The first 8 rows are patterns. Each new row is the sum of 2 different patterns, raised or lowered, with some noise. Before adding, each is slid sideways (what falls off one end comes back at the other), maybe read backwards, and multiplied by a number that may be negative. Names go in the order of the patterns.
Known rows, each followed by the names of its patterns:
[  3   0 -26   2  -9 -11  30 -27   3  -1  -1 -23  -5 -10   2   1  -5   2
 -12   1   2   6   5  24   2  -7  12 -11  -1   1   3  -5   3  -6  -2  -1
  29   7 -17 -19  -2]  (2)
[ 24  -3   3   3  -2   3   3 -21  16   0   9  12  10  10   8  -8 -10 -19
  -7  20  -3   1  -7 -11  17   2  -3  30  -3  14  -7   5   1 -12   5  12
  14 -12  30   0   2]  (7)
[ -8  12  -3  -5  20   2  -3   2   0   3  -1   1   6   3 -16  30  -4  -9
  12 -14 -11   4  20   4  -4  19   7   8 -12  17  10 -28  -8 -15   0   7
   2  -7 -21  -1 -14]  (4)
[  3   0  16  -1  -7  10  -6   9 -21   8  30   6  -1   7   4  11 -14   1
  10  -1   2   2 -30  -9   7  30 -13   1  25 -16 -30 -18  -9 -13 -13   9
   0 -16  18 -10   0]  (6)
[  7  -3  -6   1  25  -1  -4  -4  -1  -6   7  10 -16  13 -16   1   2   3
  -4   4   9 -11 -11 -11 -14  14  16   9  15  10 -30  -2  -1  -7   3   9
   7   0   1   7   2]  (3)
[  3  -4   6  -4 -14   3  -2 -10  -4   4  -1   7 -21   4  -2  -6 -16  -2
   8   1   5   0 -30   5  30 -30   2   8   3  -1   1  11   4   7   5  14
   0 -28  -1  14   6]  (1)
[ -2  11   9   3 -22   0   4  13  11  -8   6  -3   0  -8  21  -6  -3   4
  11   1 -20   3  -1 -12   5  -5   1  -9  21  -6   3  18  -7  -1  -5  12
  -4  20  -1   2   6]  (0)
[  4  -2  14   4 -30  -7  -7 -18  -3   2  -5 -27   0   6  -7  -7 -30   1
 -15  -1  -3  -9  -5 -13  -7  -1  -1   1   3  -1  -4  25   1   5  -6  -6
   4   5  19  10   5]  (5)

New rows, each followed by the names of its patterns:
[-24  -6 -25 -24 -19 -32 -24 -23 -13  -7 -40 -36 -17 -14 -17 -44 -28 -41
 -48  -3 -33 -23 -25 -32 -58 -17 -30 -27  -2 -34 -12 -39 -18 -22 -27 -17
   9 -13 -41   8 -34]  (2) (7)
[ -6  -1   9  26 -22  29  -2 -28  11   6   9  13  11 -26   5   6   7 -21
  10  22   7   3   7  -1  15  -6   9  -9   5   3  -8  20   5 -13  -7  19
  -5  12   8  12   9]  (1) (0)
[ -7  24   2   7   5 -21  28 -11   1  -4  14 -13   7  16  -4 -10 -11   1
  -7 -15 -10  -7 -31 -11   1   9 -17  -8  18  -8  -3  -7  -5  -2  11 -27
  -8   9  31  -6  -7]  (2) (1)
[  4  19  13   1 -30  14   5   1   9   7  -7  11   5   9   3  -3  28  12
 -17  16   6  13  14   7  14   0   6  13   1  31 -14  -3  17  -9  -6  -9
  -4 -18 -19  19  12]  (4) (6)
[ -8  -6 -12 -36   9 -10  -5 -10  -9 -11  -6 -27  -4 -15 -28  -1 -35 -20
 -14   0 -14  -5  -6 -17  -7 -34  -1  -8  -9   1  -5 -11   7 -43   2  11
  -4  13 -16 -17 -14]  (2) (7)
[-24 -24 -12 -20 -14 -15  12 -12 -19  30  -2  11   0  -7   7   2   7   6
   4  10 -23   4  20 -13  -4   5  -1   4 -12  -3   4  -5   0   9 -42  -5
   9  11  -1   7  13]  (4) (6)
[-19  -9  -9  13  -5  -3  22  -3   5 -11  19  -8 -18  13   2  -4 -15   3
 -11  -1  23  -8 -13 -11 -33   6  15 -31  15   4  25   4   7  26   6 -22
 -25  -6 -18  10  23]  (7) (4)
[ -8   5  -9   9 -11   9   6   6   8  -2  14 -17   3 -13   5  -6   1  -3
 -11  -5  25  23 -12 -17 -10  -6   5 -26   5  -6   0   8 -18   8  -2  -9
 -19  12  -8   3   9]  (2) (0)
[ -2 -10  13   3  15  -2  -5 -10  15 -32  21   7 -11  21  -6  -9  -7  15
  14 -11 -35  -3  13 -15  -9  18  -6  -8  -1   3 -12  12  -3 -27 -14   2
 -10  -4   5  -2   9]  (2) (1)
[ 23   6 -23 -20 -15 -18 -19  16  -1  -4  -5  -8   9 -31  -9  18 -11  -9
 -10  -8   0   3 -17  -2  -7  13  -8   0 -12  -9  16 -12   6   4  -2  -7
   4  -9 -15  -7   3]  (3) (1)
[  2 -18  14  23 -12   6   7   1   0  -9  10   9   2  14  14   3 -19   4
  14   9   7   2  -9  -4   2  16   2  -5   0  22   1  16  -5 -10  18  -4
  -8   2  26   7  14]  (2) (1)
[ -4   6  -4 -17 -24   1 -12  -5  18 -18  -3 -13  -3  -8  -4  -8  -3  -6
   3  15  -6  -1   3  -5  -6  -4  -3  -2  -1  -4  -5   2  -6 -24   6  15
  -8   5  17   7 -11]  (4) (5)
[-11  -5  -2  -8  -6  -8  -7 -11  -4 -20  -6  -3 -14  -4 -24 -13 -15  12
  -8 -16  -7  -3  -6 -15 -13 -12 -23   4  17   3  -9  -6   1   5  -2  13
  -7  -7   6  -6  11]  (3) (5)
[  3  25  15  15  12   1  16  33   8  24   8 -16   5   2   7  14  13  24
  16  10  13  16  16  32   1  11   9  16  -4  12  12   8  39  12   6  16
  19  28 -12  -7  13]  (2) (7)
[ -3  -3  19   4  -9   9 -18  13   5   5  -3   8   1   9 -11  -3  -1   3
   2  -4   9  -3   4 -21  -6   1  -4  20   1   7   2  -2   0   4  -8   0
 -19  -6  13  12  -2]  (2) (4)
[  8  -2  -3  13   3 -15  17  -7 -13  -7  -9  16   0  -3  -4  -8   5  -7
   2  -8   5  -4 -17  19 -37  -6  27   0 -10 -11 -10  -8   5  10   1  -6
  26  -7  -2  -6   0]  (4) (1)
[ 15   5  -6  28   7  24  22  27  -3  21  21  18  10  20  44  19  20  50
  17  29  17  28   6  29  32  13  32  25  25  18  29 -17  18  15   4  25
  15   9  -1  44  26]  (0) (5)
[ -3   8 -38  26 -12 -11   3  -9 -15  -3 -13  -8 -40 -38  21   5  -3  -3
  -4  22  -7 -14 -11 -60   6   2 -13  -9   2 -17  10 -12 -19  23 -17  11
 -17 -11 -19 -28 -31]  (2) (7)
[ 21 -12 -13   3  -5   2 -23 -12  -6  -7  -7   2   1  -2 -16   3 -20   2
  21 -22   3  11  12   4   8  10   2  18   3  36   5 -13  -1  11  29   8
  -4   6  14  -2   8]  (1) (5)
[-20 -23 -12 -18   5 -14  -8 -40 -20 -14  -7  -4 -26 -16 -20 -22 -32   0
 -25 -38 -13 -16 -14 -34 -18 -25 -46 -22 -29 -25 -28 -10 -28  -5   0 -26
 -11 -25 -12 -22  12]  (0) (5)
[ -3  -5  17 -15   1  -1   8  -5 -15  -2   7   3 -15  -5 -16 -18   3  13
 -13  25   0   4  18  -8   6  -1  -3  -4  -7  23  16   4   5  -3   5  -3
  -1  -5  -4  -9   6]  (2) (5)
[ 16  19   5   9  14   4  23   5   0   6  16 -16   4   9  -6  12  12  13
  -2  19  -4  14   8   8 -20   3  28  20   2  -1  -2  38  14  19  25 -15
  15   2   7   2  28]  (2) (3)
[-25 -14 -17  13 -10 -22  -8  30   5 -18  10  -7 -19   2  11  -5 -20  20
  -4  22  12   3  -6  -8  15  -5  26  -2  -4   2 -11  -1   4   1 -48  -4
  -7  11   9 -17  -7]  (0) (5)
[ 19   3  -8  16 -12 -15 -14 -16  -9   9   3   6  25 -26  -5  20  -4  -4
  -1   6 -10  20  -6  -6   2  12  -3   4  -2 -17   4   5  -1   0   1 -10
   1  -2  -8 -17  -3]  (3) (1)
[  0  -1  -6   3   9  -5   0  12   6 -14 -13  -1 -14   5  28  -6   9   8
 -18  -4   0  -5   0   0   3  12  -6   2   6  -4 -10  -7 -15   8   0  -1
  -4 -12 -11 -16  11]  (4) (3)
[  0  12  24  24  17 -18  -6   4 -24  -9   7  11  15   0   0  -4  -1   9
  -4 -15  -4   2 -21  -9 -13   8  -8  15  -5   4   7 -18   2 -21   5   7
 -20  19   7  -4  11]  (7) (6)
[ -2  -8  -6  28 -32  -1  38   1 -27   0  -1   5  17  14  -3 -10  34 -16
  21  -2   5  10  10  -5   9  13   4  17  12 -14 -24  -3  15  -6  17  -1
  -3   4 -13  -6  -2]  (3) (1)
[ 17   9   5  16 -12 -19   0  -6  -1  -1  14  -8  -3  15  -5  -1   5  14
  10   3   3  10   5   7   0  -6  22   6  -6  10   5  14 -11   8  -7   4
   4   2 -11  -6   3]  (6) (0)
[  9  36   8  13   0  -3  32  -6  11  -9   6   5  -8  10  17  14  -6   7
   2 -16  15 -20  -2  -1   8   9  -1  -1 -13  -6 -17   0   6 -17   6  38
   8  22  22   2  -4]  (4) (5)
[  1 -17 -16  17  -3  10   3   3   1 -13   3   3   2   6  10   6   8  14
  10  10  -2  -7   8  16  21  20  10 -10  12  38  -8 -15   7   4  -8   5
  16   8 -10   7  21]  (1) (5)
[ 10  24 -17  -5  12  -5  -1  -8 -16  -7  -6  15   2  11  10   0 -14 -28
   6  -8 -11   6   1 -10  15  -6   2   1  -9  13   1 -10  15   6   8   1
  10  20   1  -1  15]  (4) (6)
[19 24 -3 23 17 23 28 24 -2 30 35 29 30 32 20 24 37 35 45 28 17 22 46 23
 17 37 45 40 42 31  4  4  7 13 47 18 11 28 18 19 20]  (3) (5)
[-29  -1  30 -33   0  -4  -6  -6  -8   4  -3  -6  -9  -1 -14 -30  -8 -19
  -9 -14 -11  -4 -17 -28 -25 -20 -23 -16  -7 -20  -9  -3  -6  -8  -4 -21
 -15  -3   8  -8 -15]  (1) (5)
[ -7  13   1   3  18  10 -13  -7  -5   1  15  -2  12  11 -15   3   4   1
  -6  19  11  -6  29 -13  -5   2  15   0  22   5 -12   7   5  13   3   1
 -21   4   8   7   3]  (3) (0)
[-24  -7 -19 -25 -20 -18 -10  -6  -2 -24  -8 -16 -19  -2 -11   8 -16   0
 -18  12 -27  -7  -6 -17  15 -15  -6 -13   3   4 -20 -30 -10 -10 -18 -16
  -5  -5  -9 -18   0]  (2) (0)
[  9  -1 -10   9   7 -29   2  -2   2  -5 -11  30   1  39   1   1  20   3
  23  -1  26   6  12   6   7  -7   1  17  10   5 -20   6   6  10  12  11
 -18   5  13 -16  36]  (4) (0)
[  8  -4   8  19 -29  -2 -19   4 -23 -10   5 -27  -7   0 -13   4 -25  11
  -9 -18 -22  -8 -28 -18  -7  14  -9 -39  15   5  -5 -33  -3  -6  -9  16
 -14  -6  -4  -6  -9]  (6) (0)
[  6 -50 -17   8 -18 -11 -18  -5 -10 -30 -10   0 -14 -10 -16  -4 -25 -19
 -21 -10  -4   7   8 -12 -40 -37   5 -20 -29  -2  14   2 -18  -8  -5 -13
 -13 -34  -5 -26 -13]  (4) (6)
[-27  14  20  19 -10 -32   0  -1  -5  -3 -12   3  10 -17   4  20   3  32
  10  -8 -39  13 -10 -21  17  19  13 -14  11  11  -9 -26  46 -27  -2   3
 -28  -2 -14  -1 -12]  (2) (6)
[  7   7   8 -21   5  23  -5  -4   1   3   9 -21  -6 -10  -4  -1   2 -50
   7  -1  19 -13 -17  20 -18 -33 -33 -22 -10   1   5  -4 -22  14 -16  -3
   1  -6   7   0 -11]  (2) (6)
[ 11  25   3  -1  12   1  -6  19   2 -27  22  16 -14  -1   4   1  -8   1
  -7  -2 -11   5  35   2 -11   4  -3  -1  -5  -5  10   0  10  11  -2  -6
 -14   2  27  -9   6]  (4) (1)
[-15   5 -19   1 -28 -22 -11  -1 -14  -9 -20   6 -26 -15  -7 -16 -10  -7
 -25 -13 -14 -40 -17 -20 -18 -32 -28   3 -39 -23 -11 -33 -13 -24  -3 -18
 -17  -9 -17   5 -59]  (4) (1)
[-11 -14   7 -22 -32  -5  -9 -10 -14 -41 -33 -26 -24 -22   5 -16 -30  -6
 -16 -24 -21 -14 -16 -16  -8 -16  -8 -10 -16 -24 -13  10  -7  -8 -16 -23
  -4   2 -28  -1  -2]  (3) (5)
[  2  12   1   1  13 -10  13   6  -7 -10   4  11  -2   1  -9   2   5  -1
   2  -5  -3   9  15   6  20  -6 -13   4  -8  -5  11  15   0  14   1   1
   1   2  14   3  15]  (3) (0)
[ -3  -9   8 -18   3  27  -1 -33  13   6  16   2   4  -2  -5  -3  -1   2
  -8  -4  34   1  -6  16   6   8  -1   6   7   1   2  13   8  -9   0 -17
  17  -1   7 -10  35]  (2) (1)
[-21 -36   1  29   1  -3  -7  -6  -8  -9  -9  -6 -18  -5   0 -24   0 -12
  -3  -3 -15 -14  -6  -7  -4  -2  -5 -23 -11  33 -31  -8  11   4   2   9
  23   9 -11  -1  16]  (6) (1)
[-27  17 -10  -9  -4  17   7  11  -3  -2 -12   0  10  -2  -1  -4  -3 -17
   4   9  -4   8   1   6  -2  20   1   9  -3   1  -7  -1  14  17  13   2
   5  36  -4  -1  12]  (2) (5)
[ -2 -33   1  11 -18   4   2   4   2 -17   5  15  12  12  -7 -17 -12 -16
 -29   2  -9  22   5   5  -8 -11 -12  -6 -20   0  -5 -30  10 -14 -21   0
   0   3  -3   1 -18]  (7) (3)
[ -9 -10 -14 -38 -27 -19 -37 -26  -9 -14 -54 -10   0 -19  -9 -19 -26 -30
 -19 -14 -22 -19 -17 -14 -18 -23 -40 -23 -16 -27 -17 -17 -24 -22 -20 -19
 -13 -46 -22  -2 -32]  (4) (1)
[ -6 -21 -27 -37  -6 -19 -22  -4 -22 -20 -13 -24 -12 -14 -13  -8 -13 -29
  15 -13  -6 -11 -12  -8  -4  -2 -11 -22 -16  -6  -1  -9 -44 -26 -10 -27
 -18   2 -18 -30 -18]  (7) (5)
[  3  26  -3  12  10  16  25 -15  13  22   8  -5   6   1 -23   8  39  17
  11  40  28  24   0  20   9  13  24  15  26  21  18  21  18  17  31  15
  -4  20   6  16   9]  (6) (5)
[-22 -14 -23 -23 -39 -41 -38 -46 -13 -11 -18 -14 -17 -39 -45 -30 -17 -24
 -21 -19 -30 -26 -13 -23 -18 -32 -20 -29  -2 -31 -29 -27 -24 -34 -12 -15
 -43 -14 -41 -33 -32]  (3) (1)
[ -4  -4  -7   6  -5  -1  -2  -5 -13   4  33   3  -7  -3 -10   3 -14  19
   4   1 -15  -2  43 -27  -8  27   9  -2   3  13  -1   3   5   0  -9  11
 -22  -4 -10   5  14]  (1) (5)
[  7   5  13  13 -14  -5   9  -2   9   8   6   7  10  -3   4  -2  -6   0
  -2  14   4   4   3  -6  13  -4   7  13   0  -4  -3  10 -10  -1  16   2
  -1  25  22   7  -8]  (6) (5)
[-26   3   5  19  -6  10   2  -7  -5   8  -5  -1 -10   3  60  12   6  16
  14   0   9  34 -11   6   3  22  37  14   6   7  18  -6  23  21  21   5
  20   8   1  29  13]  (0) (5)
[35 45 46 19 24 23 25 37 35 27 23 23 21 30 29 18 31 13 18 31 31 25 12 25
 33 32 17 12 24  9 34 37 28 29 34 36 43 30 32 27 26]  (3) (5)
[-31 -10 -26 -23 -26 -19 -36 -28 -32 -24 -31 -21 -46  -5  -6 -24  -9 -30
 -15 -13 -37 -37 -23 -25 -33 -18 -54 -13 -27  -9 -26 -36 -16 -38 -53 -27
 -41 -52 -48 -28 -24]  (7) (6)
[-25   4  32  -8 -15   9 -11  -2  -6  -2  -1 -38 -16 -27 -33 -10  11 -21
 -20 -15 -13 -12 -13 -11 -14   8   3 -26   7  -7 -15   2   5   4   9   6
  26 -31 -15  10 -42]  (4) (6)
[35 -4 26 25  0 34 47 33 35 34 43 48 41 31 22 25 52 27 50 23 27 25 36 36
 17 32  5 26 23 30 24 19 37 -3 17 15 25 39 17 32 40]  (3) (5)
[ -8 -21  -6 -16  -9  -3 -17  -7  -8   0  -1 -21  -4  -5  13  -1   0 -13
  -3  -8  -2 -13  -1   4  -5 -15 -12  -7  -1 -39 -12 -10  -8  -6 -11 -29
 -30 -17   2 -20  -8]  (6) (5)
[-35  -7   2 -17 -24  17 -21 -14 -15 -33  -3 -13  -9 -31  -9  -9  -1 -13
  -9 -19  -8 -20   2  -7 -14 -18   0 -14  10  19  -8 -22   3  -7 -33   3
   2   4  -2 -11  -4]  (2) (6)
[ 23  11  14  19   2 -16   8  30   5  -9   9   8  27  12   9   8  -1   5
   0  21   6  -2  12 -10  -3  -3   6 -31  -2  -6  -8   4   2  -2 -20 -13
   9 -10   0 -15   0]  (0) (5)
